There are 3 nested groupings, the coarsest first. Each group lies inside one group of the grouping before and may be the whole of it. The rows also spread widely along 8 directions, which tell nothing about the answers.
(in the rows, 128 means zero)
Some rows, each with its group in each grouping after it:
[ 87  69 142 158  81 130 131 106  98 133  99 152 123 151 138  85 112 131
  90 109 120  77 192  95 159 122 158 205  94 113]
q_713 q_210 nupus
[151  84 202 123  59 161 144 104 214 126 154 114  62 143 143 133 119 111
  80  84 136 137 134  85 134 106  83  76 119 133]
q_190 q_368 viri
[157 194 135 146 183 148  86 181 129 146 171  95  75 123 106 155  69 101
 199 177 174 153 102  72 104 148 120 158 101  76]
q_931 q_792 tukil
[143 113 118 138 134 120  94 136 130 136 128 130 126 151 134 133  96 121
 156 162 157 117 147  64 103 134 125 133 139 119]
q_931 q_493 Fesi
[121  77 136 120  80 109 139 102 130 121 120 130 146 136 149 125 127 139
  92 107  87 113 163 135 174 111 122 135 131 134]
q_931 q_233 fizi
[130 115 129 112 132 103 135 120 113 115 133  96 155  92 132 125 135 136
  78  83  72 102 133 139 163 161 116 134 117 139]
q_931 q_233 sozo
[111  67 126 159 122 146 164 120 171 119 115 139  42 126  87  84 111 104
  67  70 119 118 173  80 113 150 143 115  97 217]
q_713 q_438 dipu
[144 163 132 166 180 163 137 173 163 138 152 131  21  89  73 118  87 101
 123 140 140 164 118  95 118 146 145 157  76 152]
q_713 q_956 nura
[128 146 134 163 151 113 129 158 139 141 154 115  76  96 124 145  98 116
 137 137  91 151 133 128 152 162 135 166 102 144]
q_931 q_792 Bevu
[149 160 163 169 132 136 132 165 178 165 152 154  63  96 138 140  92 116
 108 160 118 166 117  99 169 134 138 187 108 112]
q_190 q_431 gozav
[139  21 114 130 106  87 117 113 192 141 100 142 132 166 150 121 116 147
 117 127 115 118 176  87 104 159 131  77 166 203]
q_190 q_252 Tuk
[ 93  69 124 110  52  96 119 105  86 125 103 145 154 173 181 124 113 166
 131 139  96 134 150 144 186  96 133 153 101  91]
q_190 q_368 vopef
[104  42 129 144 106 135 145 118 153 102  96 124  75 142 119  87 132 130
  58  55 117 119 186  75 102 157 137  85 110 208]
q_190 q_252 dofi
[153 151 121 178 161 122 155 187 186 164 147 185  53  71 113 148 118 123
 104 165  73 197 118 151 164 131 156 169 141 182]
q_931 q_792 gad
[119  69  90 100 119  75 116 123 107 135 118 117 171 147 155 144 107 155
 171 149 104 117 153 159 154 144 125 132 119 138]
q_713 q_210 zup
[145 122 116 113 136 105 138 150 169 128 155 116  90 132 130 171  92 131
 179 153 115 186 117 157 151 114 103  92 118 158]
q_931 q_233 Bemev
[145 120 122  96 124 144  98 124  89 118 125 119 162 146 131 114 102 132
 132 141 167  99 128  84 119 111 121 149 105  73]
q_713 q_956 Lag
[105 114 186 200 102 125 131 117 166 150 150 119  45 140 136 135  78  97
 140 132 122 119 172  84 144 138 131 176  96 136]
q_931 q_493 gisaf
[127  97  63  96 133  99 123 151  89 137  94 177 175 126 143 120 124 168
 126 166 100 142 138 158 158 114 156 161 136 134]
q_713 q_210 muze
[119 108 183 140 104 135 145 119 153 122 140  87  90  97 139 116 131 122
  61  65 101 112 145 112 155 163 110 130  88 134]
q_190 q_252 dofi
[ 94 115 112 133 119  70 121 140  89 140 137 120 114 121 165 145  96 161
 154 148  65 157 126 181 192 158 146 168  77 115]
q_190 q_368 viri
[135 110 152 140 131 169 137 153 172 110 130 115  40 123 104 109 113 111
  86  81 151 155 143  70  99 139 119  92  97 162]
q_190 q_252 dofi
[145  93  72  77 117 126 112 147  70 109  82 177 198 133 151  96 144 170
  65 131 125 132 124  96 134 105 145 130 146 111]
q_190 q_431 gozav
[157  75 157 106  46 144 123 114 176 147 121 181 130 164 170 132 123 148
  94 154 136 144 132  92 149  63 121 120 160 100]
q_190 q_368 viri
[130  92  78 130 159 105 144 155 141 118 112 152 100 101 105 118 128 140
  89 108  73 160 145 139 137 150 152 105 138 211]
q_931 q_233 fizi
[137 120  61 122 182  73 132 176 130 125 139 124 107 106 122 167 108 148
 181 151  75 188 117 183 138 165 127  91 125 199]
q_931 q_792 gad
[141  80 133 164 139 119 120 129 168 135 127 122 103 130 118 119 120 109
  95 105 119  92 168  61 101 176 133 122 151 184]
q_931 q_792 gad
[152 114 125  97 142 128 104 118 116 118 136  86 161 118 119 119 116 128
 118 118 145  85 123  92 116 160 109 122 108 109]
q_713 q_956 nura
[151 152  86 118 203 124 126 172 112 111 132 109 115  71  87 115 128 126
  83  93  94 136 108 113 116 181 137 120 116 165]
q_931 q_233 sozo
[137 137 158 139 113  79 125 121 157 167 163 114 141 104 167 172  97 133
 154 162  68 127 128 165 205 142 117 184 122 104]
q_931 q_233 sozo

New rows, each followed by its group in each grouping:
[161 162  90 120 176 125 129 187 111 129 136 147 126  74 112 137 132 137
 101 142  95 164  97 141 140 142 138 145 135 136]
q_931 q_792 gad
[169 105 120 134 153 128 149 158 198 159 129 161 104  77 110 126 139 127
  69 126  94 142 131 125 136 152 141 133 157 192]
q_713 q_210 zup
[157 141 146 134 124 137 153 150 191 141 154 152  75 101 122 154 111 122
 115 138  97 181 118 142 165  97 116 128 128 150]
q_931 q_233 sozo
[ 93  78 101 152 145 102 135 131  94  96 117  92  96 119 112 106 121 125
  94  65  81 112 173 110 120 188 137 118  96 196]
q_931 q_792 Bevu
[171  98 185 136  90 138 144 112 246 160 164 139  77 141 140 165  93 110
 148 157 142 145 135 112 143  93  95 106 135 149]
q_713 q_956 Lag
[167 140 124  58 133 115 104 145 108 122 139  90 200  94 160 145 143 157
 107 125 120 123  89 137 145 148  95 110 128  73]
q_190 q_252 dofi
[159 131  73  94 150 148 170 177 149 126 116 192  96  80  94 116 137 145
  73 131 102 199  93 162 144  93 143 109 128 182]
q_713 q_438 dipu
[117  65 112 180 120  93 116 128 160 157 107 170  99 164 140 128  90 127
 150 169 119 126 181  78 112 137 163 149 150 181]
q_931 q_493 gisaf
[149  81 127 107 121 134 122 137 170 119 119 120 111 142 131 124 124 136
 109 108 145 140 140  82  98 140 112  72 135 162]
q_190 q_252 dofi
[179 130  75 115 208 138 140 193 188 136 127 151  80  75  77 124 128 125
  96 123 121 172 110 114  88 167 134  80 149 215]
q_713 q_210 muze
[147 145 110  92 143 120  85 161 102 128 133 109 145 141 147 147  94 147
 184 173 160 152 105 109 124 130 120 133 108  71]
q_190 q_252 dofi
[161 143 133 111 140 152 146 163 181 134 151 133  72 108 112 146 107 118
 138 136 137 176 111 136 137 108 100 105 113 145]
q_713 q_210 muze
[148 136 132  98 119  94 105 121 118 138 150 102 177 129 161 164 101 140
 166 157 109 118 119 140 169 129 104 150 123  81]
q_931 q_233 sozo
[156  81  68  79 148 138 157 168 169 104 116 153  87 127  99 136 128 145
 129 116 126 202 125 156 106 100 110  36 134 218]
q_713 q_210 zup
[146 166 165 186 163 142 137 163 186 156 165 122  32  81  98 132  90  89
 107 133 115 148 125  92 147 159 141 177 105 144]
q_931 q_233 Bemev
[145  96 197 176  62 164 165 119 218 160 140 183  61 131 138 132 124 108
  64 129 110 148 162  98 164  72 126 151 154 149]
q_931 q_792 tukil
[159 139 180 153 139 135 115 139 182 158 161 103  78  85 125 123 115 109
  69 106 113 107 113  73 131 191 125 145 119 122]
q_190 q_368 viri
[180 127  86 109 183 115 109 170 179 137 139 130 116 116 105 152 106 127
 151 157 128 162 112 104 102 150 124  85 161 172]
q_931 q_233 fizi
[129 145 100 150 166 129 120 178 128 130 143 132  51 136 105 149  76 119
 191 167 136 193 125 118 118 128 137 130 100 147]
q_931 q_792 tukil
[100  96  85 110 143 103 122 141  64  98 102 106 130 103 126  94 136 155
  69  68  73 124 129 133 145 181 143 119  87 150]
q_190 q_368 vopef
[100 148 137 139 149  70 109 139  97 135 158  55 102  95 150 152  89 137
 162 118  70 129 110 165 186 210 121 161  53 103]
q_190 q_368 vopef
[112  98 127 119  80 136 119 115  85 115 111 142 145 158 146 112 111 137
 113 131 126 115 158 104 164  80 136 169 114  83]
q_931 q_233 fizi
[172 161 137 119 148 144 148 180 203 143 160 143  49  76 114 154 121 130
 101 133  99 212  75 147 153 124 113  93 120 153]
q_190 q_368 vopef
[141 146 134  90 115 155 130 134  91 112 139 119 142 102 126 120 124 139
  98 128 130 131 104 139 164  97 109 155  84  73]
q_713 q_956 nura
[142 152  98 137 187 165 119 185 113 124 122 141  74  96  75  96 109 115
 102 120 150 139 124  82 103 151 152 159  95 133]
q_713 q_210 nupus
[125  79 154 113  79 151 141 108 143  98 134 104  94 165 131 133 117 117
 120  86 139 135 159 102 123  93  86  72 113 142]
q_931 q_792 tukil
[158  97  86  86 137  71 110 141 132 139 117 136 194 115 169 148 127 167
 124 152  91 137 116 140 153 159 123 110 154 141]
q_190 q_431 gozav
[178 145 180 140 124 168 143 156 216 144 156 139  58  91 123 134 118 105
  67 114 134 163 109  78 140 123 103 119 129 135]
q_190 q_431 gozav
[ 83  48  90 142  90  86 126 120  95 121  86 163 124 178 165 110  96 159
 138 139 104 143 182 116 159 123 159 150 103 156]
q_190 q_431 gozav
[138  98 107  68 103 106 132 135 131 106 130 110 133 129 152 152 129 160
 130 109  93 174 101 170 160 117  90  59 112 137]
q_190 q_368 vopef
[152 119 109 153 175 141 112 167 164 151 124 148  83 118  93 113  98 113
 132 148 153 126 142  70  95 159 151 149 128 156]
q_713 q_210 nupus
[159 107 179 139 102 163 129 118 181 154 132 139 121 113 127 104 127 105
  55 109 144  78 151  59 131 130 120 164 143 113]
q_713 q_210 muze
[132 113 155 152 119 147 116 120 117 130 121 121 131 107 118  87 127 109
  40  88 115  67 160  54 138 152 147 185 127 106]
q_931 q_233 fizi
[132 162  61 108 168  95 119 184  67 129 118 162 150  91 134 144 117 164
 144 177  85 182  96 178 156 119 154 161 121 120]
q_931 q_493 gisaf
[168 136  91  96 176 119 125 157 149 137 141 120 126  93 104 133 113 128
 129 136 126 137  97 123 118 163 120 109 123 156]
q_713 q_438 dipu
[166 157  76 114 178 150 140 193 138 122 122 180  94  82  88 123 125 139
  86 139 105 199  97 126 126 107 151 124 140 163]
q_931 q_233 sozo
[126 141 141  87 100 124 149 120 109 119 155  94 129 112 144 147 108 132
 140 119 108 139 104 178 189 107  88 137  69  87]
q_713 q_438 dipu
[119  77  87 143 162 108 157 139 152 126 111 138  80  98  91  95 120 124
  78  88  88 125 150 116 119 183 153 113 110 230]
q_713 q_438 dipu
[129 138 146 183 160 128 128 147 182 167 155 123  36 114 100 126  68  92
 152 152 138 126 139  78 128 174 149 182  87 150]
q_713 q_438 dipu
[126 157 141 119 148  78 106 147 111 146 159  67 138  91 162 161 100 143
 164 145  92 133 107 163 177 190 116 164  80  86]
q_190 q_252 dofi
[135  91 102 112 123 118 147 127 107 130 102 172 167  89 131  95 152 157
  37 114  78 111 139 141 160 127 157 163 132 149]
q_713 q_956 Lag
[154 190 115  98 157 155 107 173  53 122 136 126 163  80 120 120 134 138
  86 134 124 131  88 117 147 122 130 182 116  49]
q_931 q_792 tukil
[135  60 104 112  95 138 132 117 153 126 106 163 113 181 124 112 101 129
 136 143 162 130 158  81 110  89 129 106 130 157]
q_713 q_438 dipu
[124  55  81  89  89 113 128 127 121 124  93 175 154 183 152 128 110 161
 160 161 136 150 162 137 138  74 129 110 136 144]
q_713 q_210 muze
